The same things were measured in two ways. Each way mixes the same 11 hidden numbers, adds some noise and spreads widely along 6 directions of its own, which tell nothing about the thing.
Some things both ways: the first way, then the second way.
[  4 -21   1  17  43 -30 -32  -1 -23  22 -23  22 -26  -2 -36  14  21 -78
 -27 -32  22]
[-16 -17 -26 -10 -23  59 -25 -12 -30  20 -24 -61  23 -28  39  25  47  -7
  12   1  53  -6   3 -42  30  49]

[ 32  14  12 -21  -4 -11  -6  11  15   6   0  25 -12   1  34 -18   2  -6
  -1   4   6]
[ 12  -7   0   9 -29  24   9  29 -16  17   2  -4  11   3 -18   1  15  22
 -12   3 -19  -4  -3  -1   6  -2]

[ -7  16  25   8   8   1   2  -9 -13   2  16  -2  27 -11  37   4 -20  -9
  -6   3 -11]
[ 18   1   0 -18  -7  14   5 -34  12 -42 -22   7 -12 -28  31  -9  28 -22
  25   8  14   1   7   1  10  24]

[  9  22  63 -30  29   4  22  20  19  -1  38  12   8  10  51 -51  -9  14
 -13  37  19]
[ 22   1   8  31  13   7  35 -22  34  -3  -2  74   0 -41 -36  10  53  42
 -13 -32 -38   6 -20  46 -42  -6]

[-21  16  20  -1 -15   0  21  12  19  34  28  -6 -38 -30 -40 -10   0 -33
  -4 -27  41]
[  5  20  -1 -17 -27  20  10  -2   6 -23 -10  -3 -28  25  13 -10  43 -13
  11  25  12  -5   0 -10  32  17]

[-31  11  22  -8   5 -23   2 -17  -4  17  27 -14 -26  18 -25  -9  18  27
 -44  -4  30]
[-19  34 -13 -26  -4 -28 -34 -10  -3 -28 -10 -31 -15  17  13 -33 -17 -28
 -15  10  28  -4  -8 -11  40   1]

[ -4 -36 -11  16  29  -1 -25  17  -7   2  -6   4 -51 -14 -33  16  21 -67
   3 -35  11]
[ -8   6  -3 -12  10 -28 -14   1  -9  28  -3 -30 -10   3 -18  -4  -4   1
  -7  10  13  12 -33  22  10 -11]

[  5 -58  17   4  -1  -5   8   1 -12  13  -4   5   8  28  39  11 -13  37
  -8  18  -1]
[  5 -17  -5 -11   5  -3   2   6  -9  44   0 -33  14 -28   9  52  11   5
   3   6  12   4  17   4  -7  22]

[-21  -3  12  -6   6 -15  10  18  16  26   8   4 -29  -1 -25 -14  13  17
  -4   2   9]
[ -2 -25 -18  21 -14  -1 -32  -1  10   6   5  -5 -33  -2   8 -12 -17  10
   3  20  19 -16 -18  17  14 -15]

[  4 -10  -6  17 -39   1  -3 -38  15  -5 -14   3  -9 -23 -17  26 -24  26
  14 -29  -8]
[-33  -7   2  -8 -30  14  -5  10 -11  16  -6 -39  -7  29  -5  16  21  22
   7  14  13  13 -33 -12  -6   1]

[ -5   1  25 -16 -23  -1   8 -24  39   9  33   3 -28  19  -9 -25 -22  55
  10   2   2]
[-33  -8 -13 -13 -12  22 -40  -7 -24  20  -7 -70  -6  36   2   3  16   6
  11  10  54  -6 -45 -25  15  15]

[-27  10 -13  -1  -2   3  -1  54  12  46   1   3 -22 -19 -39 -29  16 -45
  25 -12  15]
[  3 -19   3  25   7  -1   3  -8  -6  22  14   9  25  10 -14  18  25 -27
  19   7   0  19   6 -18 -21  -9]

[ 14 -16  21   9 -14  -1  29 -14   4  30   4  11 -12 -17  12  22 -24  36
 -29   0   8]
[  6   1  -3 -21 -10  17   4   8  19   2  -1  10 -33   1  10  17  29  16
 -17   2   1  11   2  20  15   7]

[  2 -23  -3  14  18   2 -24  11   7 -15 -16   9  17 -18  -8   9  -3 -42
  37 -10 -16]
[  7  12   4  16  15  34  36 -14  12  20  -3   6   8 -36  15  10  20  29
  33 -14  -5 -24  12   3  -7  33]

[ -8 -21  23 -27  35 -30   1  22  17 -20   0  13 -43  21 -12  -9  10  22
  -8  15  28]
[  8 -25 -10 -14   1   6 -14  12 -20  12   4  -1   6   1   6   7 -12  12
 -15  -3  -2 -26   5 -17   5   3]

[ -8 -29  -9  12   4  13  16 -25 -12  19 -13 -15  -5   9   0  10 -26  50
 -25   4   7]
[-17 -14 -12 -16   2 -28 -40   6 -26  10  -3 -14  -3   8 -15   2 -33 -16
 -22  13  26  11 -36  -6 -14 -25]

[-32  20  -5   3 -38  -6  24  -2 -26  63   5 -26   6   6 -69 -13 -16  17
 -38  -8  34]
[-34  -9   1   7 -10 -62 -37  -4 -17 -19   0   1  36  29 -34 -12 -24 -28
  -9   5  -9  15 -19 -16  -6 -39]

[ -4  23  41 -21 -39  12  18  12  24  20  39  -4  -4   1   4 -52  11  28
  11   8   8]
[ 24 -32 -10  18  -4  28  27   7   0  -1 -17 -19 -26 -33  33 -11 -15   9
  28  16  -4  -4 -15  23  -9   7]

[ -7   0  32 -14  43  -6 -18 -26 -13 -30   7   5   8  47  47 -30  10  25
 -13  21   7]
[ 11  -6  -3  -2   2  28  11   9 -16   6 -16  13  20 -24  -2  17   0  13
  13  -5  11 -22  -5   3 -11  21]

[ 20 -21  22  -2  39 -10 -20   8   5 -38  -8  32  12   2  43   8 -26 -36
  15   6  -8]
[ 25 -14  12  -7   6  -2  18   9  -8 -44  -4  15   2  11  -1 -47 -36   7
   2 -14 -44  -9  -4   4 -12 -15]

[  9  42 -16 -12 -24   1 -15   2 -17   3   8  -3 -11   0   2 -16  27  -4
 -14 -12   4]
[-10 -19  -4  -8 -27  -6  -7  27 -11  14   2 -27 -10  29 -10  17   2   9
 -20  19  -4  15 -18  -8  -7 -13]

[-10  54 -19 -23 -31  -9  -7  -7   3   2  13 -19 -26  -8 -30 -14  18  36
 -23 -11   3]
[  4  33   5 -21  23 -21  14   2 -14 -15   4  -4  22   2  -6 -37 -19 -26
 -29 -24 -27  15  18 -23  10  -6]

[  5 -24  13   1 -27  12  31  26  20  35  11   0 -19 -21 -25   3 -26  -6
  23  -9   3]
[ -7  18   2 -14  10   0 -11 -32  19   3  -2 -33 -25 -29  14  -3   9  16
  -1  -8  22  17 -12  17  -2  12]

[ 17 -32  -9  22  38 -13 -20   9  -3 -13 -25  14 -17 -42  -6  48  11 -40
 -18 -19  -9]
[  1   1  -5 -22  25   0  20 -14   9  26   1  10   2 -19   3  19  44   3
 -21 -24 -13  22   5  -1  10  12]

[-16  34  17 -11 -16   4  -6   1   0  -3  19 -15 -14 -12 -30 -16   0   6
 -18 -11  -1]
[ 41 -13  -5   7  31  31  52 -29  14 -14 -15   0 -10 -76  39 -24   3  17
   1 -34 -33   5   5  13 -33  25]

[  2  22   0   6  -2  14 -14  -6 -47  22  -5   2  37  28  52 -22  -5  17
 -15  11 -42]
[-19  -8  -2   9 -25  -5 -27  10  -9  10   9 -33 -18  16  -1 -10 -32   1
   6  29  18  10 -20  -5  -6 -24]

[  2  -6  45 -29   1 -15  25   1   8  -2   9  11  11  27  32 -25 -17  56
   2  37   6]
[-26  11   9 -14 -10 -15 -27 -12  -2 -19  -1   9  10   7 -10  -9 -13   9
  -1  -6   4   1 -10  -4   4 -11]

[  1  30   1  -9 -45  -9   3  -2 -32  56   6   6   1  32 -30 -24 -10  -4
 -15 -12   0]
[-28 -19  13  28 -35   0 -25  11   8  16  15 -27  10  24 -27  26   8  44
  -5   0  -6  16 -18   8 -29 -17]

[ 35  -1 -34  14   6 -19 -44 -14 -17 -20 -30  28  21  -1  46  41  10  -3
  -4  -4 -47]
[-35 -34  -5   9  -9 -10 -29  -6  -1  44  14 -37  17  12 -18  51  35  23
 -22 -13   6  38 -20  -8 -27 -10]

Other things, the second way, with their names:
<246>: [ -9  -9 -13  29 -21  18 -39 -22  14   2  13 -22 -23   3   1   6  17  16
 -18   1  31   5 -16 -11 -25  -4]
<419>: [  5 -63  -5  -2   4 -26   5 -11 -26 -16 -20  -9  47  19   4  10  17 -42
  43  11 -19   0  -8 -19  -3   1]
<332>: [-14  43   3  17  -3   9   2  -9  21  10   6 -11 -26   2  -4 -29   8  21
  11   6  11  -5 -17  15  26   0]
<574>: [  8  -7  -5 -10 -15  43  -6  10 -34   3 -18 -40   1 -13   6 -21  -6  10
   8   4  18  -4 -27  -5   2  10]
<450>: [-10 -21  -7  -3   6  18 -36 -13 -15  39   6 -33  21 -12   2  32  17  14
   1 -11  31  -5   0 -13   2  16]
<224>: [ -5  -1   6  -1  -5   4  -8 -14  -7 -21  -9  15  22   9 -15 -10  20   2
   7 -17  -6  -6 -13  -4   1   2]
<416>: [-23 -15  -1  24 -11  -7 -38   4  -5  25   4  -7  -1  28 -50   5  11  24
  -5   2  20   9 -61  26 -11 -28]
<225>: [ -8  21 -10 -23   8  -3 -27  11 -16  14   2 -24   5  20  -5  -1 -10  -2
 -17  -4  28 -21   0  -7  32  12]
<174>: [-34  17   6 -36  48 -36 -11 -32   1 -34 -14 -33  30 -15  24 -18 -30 -61
   4 -35  16  62   4  -4   3   4]
<536>: [ 27 -26 -12   6  32  34  34  -1  -6  39   7  22  18 -16  18  31  32 -11
  16 -13  -7 -13  25 -21  -6  26]
<227>: [ -1   9  -7  -6  15  18 -12 -11  11   6  -1 -29  -4 -24  17   4  -5  32
 -18 -32  17 -14   2   9  -1  26]
<373>: [ 40   9  11  28   5  -9  26  -1  40  -2  28  55 -21 -16   3  -6   0  17
   7   5 -40 -23  44  24   5  -8]
<241>: [ 17   9  -9  -5  -8 -21  -7  44   1 -14  15  40 -29  52 -17 -38 -33  -7
 -30  13 -23 -31  -1   8  43 -32]
<113>: [  4 -21  -6 -21   5 -11  -8  -1 -36 -12 -12 -18  38  11  -5 -12  11 -40
  -8  -8  -9  20  -5 -27   8  -4]
<364>: [  5 -30 -15  -9   1  51 -11  -1 -22 -18 -24 -35  30   0  48  14   4 -29
  43  -2  44 -27  18 -28  22  49]
<87>: [-16  16  19  12   1 -14   4 -12   8  -5   3  16  30  -8 -28   1  13   8
  -1 -19 -20  25   1   5 -20 -11]
<259>: [ -4   7  -4 -20  55   0 -18 -28   8 -14  -8  -4  27 -33  14   6   0 -33
 -21 -58  26  42   5  13  -6  16]
<501>: [-14  -3  -9  -3 -10  -7 -34 -21   8  -8  -1 -13  -4  -9  14   6   7 -12
  -1   4  26   5   2  -3  16   3]
<322>: [-18 -13  11  14 -33  37   9 -26   8  21 -18  -1  18 -57 -20  54  70  75
  -5 -24  -4  19 -27  14 -57  22]
<488>: [  0  -1   8  15 -18  -1  -4 -17  23  -8  -5 -15 -26  -7 -11   1  25  24
  11  11   6  21 -32  38 -17  -5]
<346>: [ 29 -21  -5  21  -2  12  18 -12  27 -22  -3  -9   3 -25  39  14   7  10
  20  -7 -12 -23  36   9 -11  32]
<287>: [-26 -32  -4  -4 -30  19 -18 -20 -11  -7 -18   5  18 -15   5  24  35   8
   8   0   8  15 -15 -25 -14   1]
<313>: [ 30  -7  -4  17  -9  47   2  24  -6  20  11  15   8 -11   5  27  10  -2
   9   9  18 -17  29   1  -1  16]
<558>: [-30  48  -1 -20  25 -29  -4 -18  -5   4  -5   4   9  -9  -7 -14 -13 -18
  -7 -10  14   9  -7 -11  12   0]
<187>: [-14   6  -4   8  -6 -29 -34  -2 -16 -10 -12 -41  -1  -3 -11 -47 -41 -15
   8  17  19   8 -42  19  16 -25]
<268>: [ 15  20   5   1  20  -9  24  35  -3  12   4  19  22  10 -22  19 -19  -3
  -7  -8  -9 -12  16  17 -10   8]
<473>: [  6  19  -3   8  19  13   2  -4  21   8   3  -8 -13 -28  22   3 -20  15
   9 -10  22 -17  15  27   6  22]
<222>: [-10  25   7  -7  14 -11  -3  -8  -6 -17   0   3  24   2 -10 -20 -14 -11
  -5 -22  -4   5   4  -9   1  -2]
<417>: [ 18  15   8  -8  26  29  39  -4  26  32  15  -6 -12 -18  22  31  27  34
  -1 -26  -9  -3  31   7  -7  37]
<573>: [-38 -12 -14   7 -34  29 -26 -19   1  -7 -19 -99 -21   0  38   9   6  10
  17  13  49  27 -33 -16 -23  23]
<261>: [ 17 -22  -4  15   0  31  22  -6  14  -6  -3  -8 -13 -20  30  -5   8   7
  15  -7 -10   2   8   5  -5  15]
<472>: [ 41  31  10 -23  50  21  55  33  14  -8   0  53  24  -8  15   0  -1 -25
   2 -40 -24  -9  56  28  42  31]
<20>: [ 39  16  15 -27   8   4  52  13   8 -28  -2  12   3   8  15  -5  14 -15
   4  -3 -37   4  40   0   2  21]
<162>: [ -2  -1 -11  14 -25  -1  -8  14  -9  -6   4   2  -6  24  -2 -14  -3 -24
  -5  24   2  -4   1 -19  10 -13]
<310>: [-15  24   9  -3 -11  20  -5   7  28  -7   3  12 -12   1  12  20   5  23
   8  -3  19  -2  14  21  11  17]
<252>: [-31  34   6 -18 -26   9  -5 -15  18   1   0  -6 -26 -17   5  16  25  42
 -25  -5   7  17  -6  -6 -12  10]
<542>: [  1 -31  -5  20 -30  24 -21  18  -8  13   3 -41 -20  -1  13  -1 -31  30
   9  22  15 -11 -18   7 -12  -7]
<511>: [-18 -38 -10   8 -13  -6 -25 -12   7   8   0   7 -23   6  -4  24   9  32
   2   9  13 -11 -37   5 -22  -9]
<475>: [ -4  39   5 -37  33 -17  23 -47  14 -41 -30  -8   7 -59  22 -29   8 -20
 -13 -38  -8  43  -1  13  -4  23]
<127>: [ -3  20  -7   2  14 -19   3 -23  26  -4   5   5 -27 -14  10  -1   4  -6
 -12  -1   6  11  -3   7 -11   2]
<32>: [  0   4  -4  -6  -1  19  -8  36  -2  26  13  24  -5  16  -7  30 -10  18
 -14  -1  16 -23  10   9  16   5]
<546>: [ -4 -30  -7   2   6 -27 -16 -32  -8  31   4  10  17 -13 -25  21  47   2
  -3   0  -6   7 -21  -6  -6 -12]
<68>: [ 14 -14  -6 -29 -12  19   3  -6 -17 -23 -16 -14  16 -31  33  10   4  -2
 -13 -11  -5  -7  32 -29  -4  30]
<529>: [-50 -44 -23   8 -27  15 -32 -15  -9  11 -15 -46  -7  36  14  29  37   0
  25  19  40   1 -48 -31   1  11]
<271>: [ 10 -29   4 -27   2   6  17  54 -41  13  12  -3  35  61  -5  20 -20 -20
  -4   1 -26 -14  26 -39   9  -3]
<465>: [  9 -83  -7  31 -14 -19 -35  -9  -8  21  -3  15  16 -29 -26  36   1  30
   5   6  -5   0 -38  33 -44 -29]
<423>: [ -3   3   3   7 -17  -3 -20  14  -2   8  21 -28 -15  19 -11  -2 -32  27
 -23   5   2  -4  -5  -7 -25 -15]
<550>: [  7  27  -4   5 -13  18  -6 -26  25  -8  -1   3 -38 -39  15 -21  10  30
  -7   2  12 -11  -2  13   6   8]

Some of these things the first way, each followed by its name:
[ 28  27 -41 -24  -2  -9 -39  32  11 -32 -10  17  -8  -7   5  -7  44 -40
  34  -3  -2]
<271>
[ -6   6  27   4  14 -11  16  -1 -44  36 -16   8  14   1 -24  -8 -10 -28
 -40  -7  20]
<287>
[  2   4 -21  -4 -38 -22 -32   7  40 -29  -4  10 -23 -34 -28  19  47   2
  49 -27  -8]
<174>
[-11  -5  25  -4   0   0   5  23  27  31  15   6 -29 -17 -29 -20   3 -17
  17 -12   9]
<332>
[-13  45  12 -13 -15  -6  -4 -16 -39  29  19  -5   2  27 -18 -32  36   9
 -24  -9   8]
<310>
[-19  25 -30 -15 -18 -28 -49  -5  17 -44 -12   5 -57  -1 -29   4  44  -5
  38 -32 -11]
<542>
[ -1 -17  15  -2  48 -12 -10 -25 -31   3  -6  13  -5  49  41  -8  20  40
 -38  17   3]
<32>
[ 23 -10 -21  27  13   1 -24 -26 -25  24  -9  10  16 -11   8  31  12 -23
 -24 -20  -8]
<472>
[ 11  63  -6 -11 -14   4 -51  -4 -30  -6  24   8  31  23  22 -42  43 -54
   8 -13 -25]
<573>
[  2  50 -12 -14   2 -13 -30  10 -24  13  12  -3 -18   0 -18 -21  30 -50
 -24 -19   6]
<113>
[-20 -46  25   8  -6 -15  10 -22  23  13   5   0 -17  21  -7   6 -11  61
   1   5   6]
<473>
[-13  -4  54  -5 -13 -16  15  -9  13  20  23  12  -7  17  18 -18 -13  55
 -20  17  -2]
<261>
[ 10 -11   4  -6   3   5  -8  33  10  28   5   7 -19  -9 -19 -23  12 -62
  27 -16  15]
<187>
[-13  14   5  -7 -50  -5  36   4  12  56  16 -16   3  -9 -30  -3 -20  57
  -9   7   8]
<501>
[  0 -51  34  13   9 -14  10  -1  15  -6   3   7 -28 -29 -21  30 -14 -29
  -9 -21  38]
<475>
[-12 -35  47   6  50 -22  -8 -29   7   9   5  25 -37  42  22 -13 -10  21
 -26   2  10]
<416>
[ 16  17 -21 -17 -46  -4   9   3  47  26  12   1 -26 -19 -32  -2   8  36
  18  -9   8]
<259>
[-21 -10 -31  17   2   5  -6   3  -4  11 -26 -21 -20 -38 -71  19  17 -17
   0 -31  15]
<558>
[-23   3  24 -12  -5 -26  -4   6   8   6  -1   7 -40   7 -35 -15  11   0
  -2 -10  29]
<87>
[-12  25   1 -24 -22 -25 -13 -33  23 -18  23  -8 -33  25 -26  -4  12  70
 -11  -1   0]
<227>
[ 15  34  13   6 -23  25  -5 -14 -27  22  23   0  39   6  50 -15 -22 -13
  -1  -6 -34]
<488>
[-23  31  -2 -12  -1  -9  -6   7 -15  24  12 -10 -22  11 -55 -30  26 -22
 -22 -16  25]
<222>
[-13  -7 -12  19 -15  -8 -15  -4  -7  -6  -2  -4 -32 -27 -27  38  -5 -46
   0 -41  19]
<20>
[ 20 -41  18  17  31  14  25  27  -9  40 -12  16  28 -19  27  13 -51 -41
  -4  12  -3]
<550>
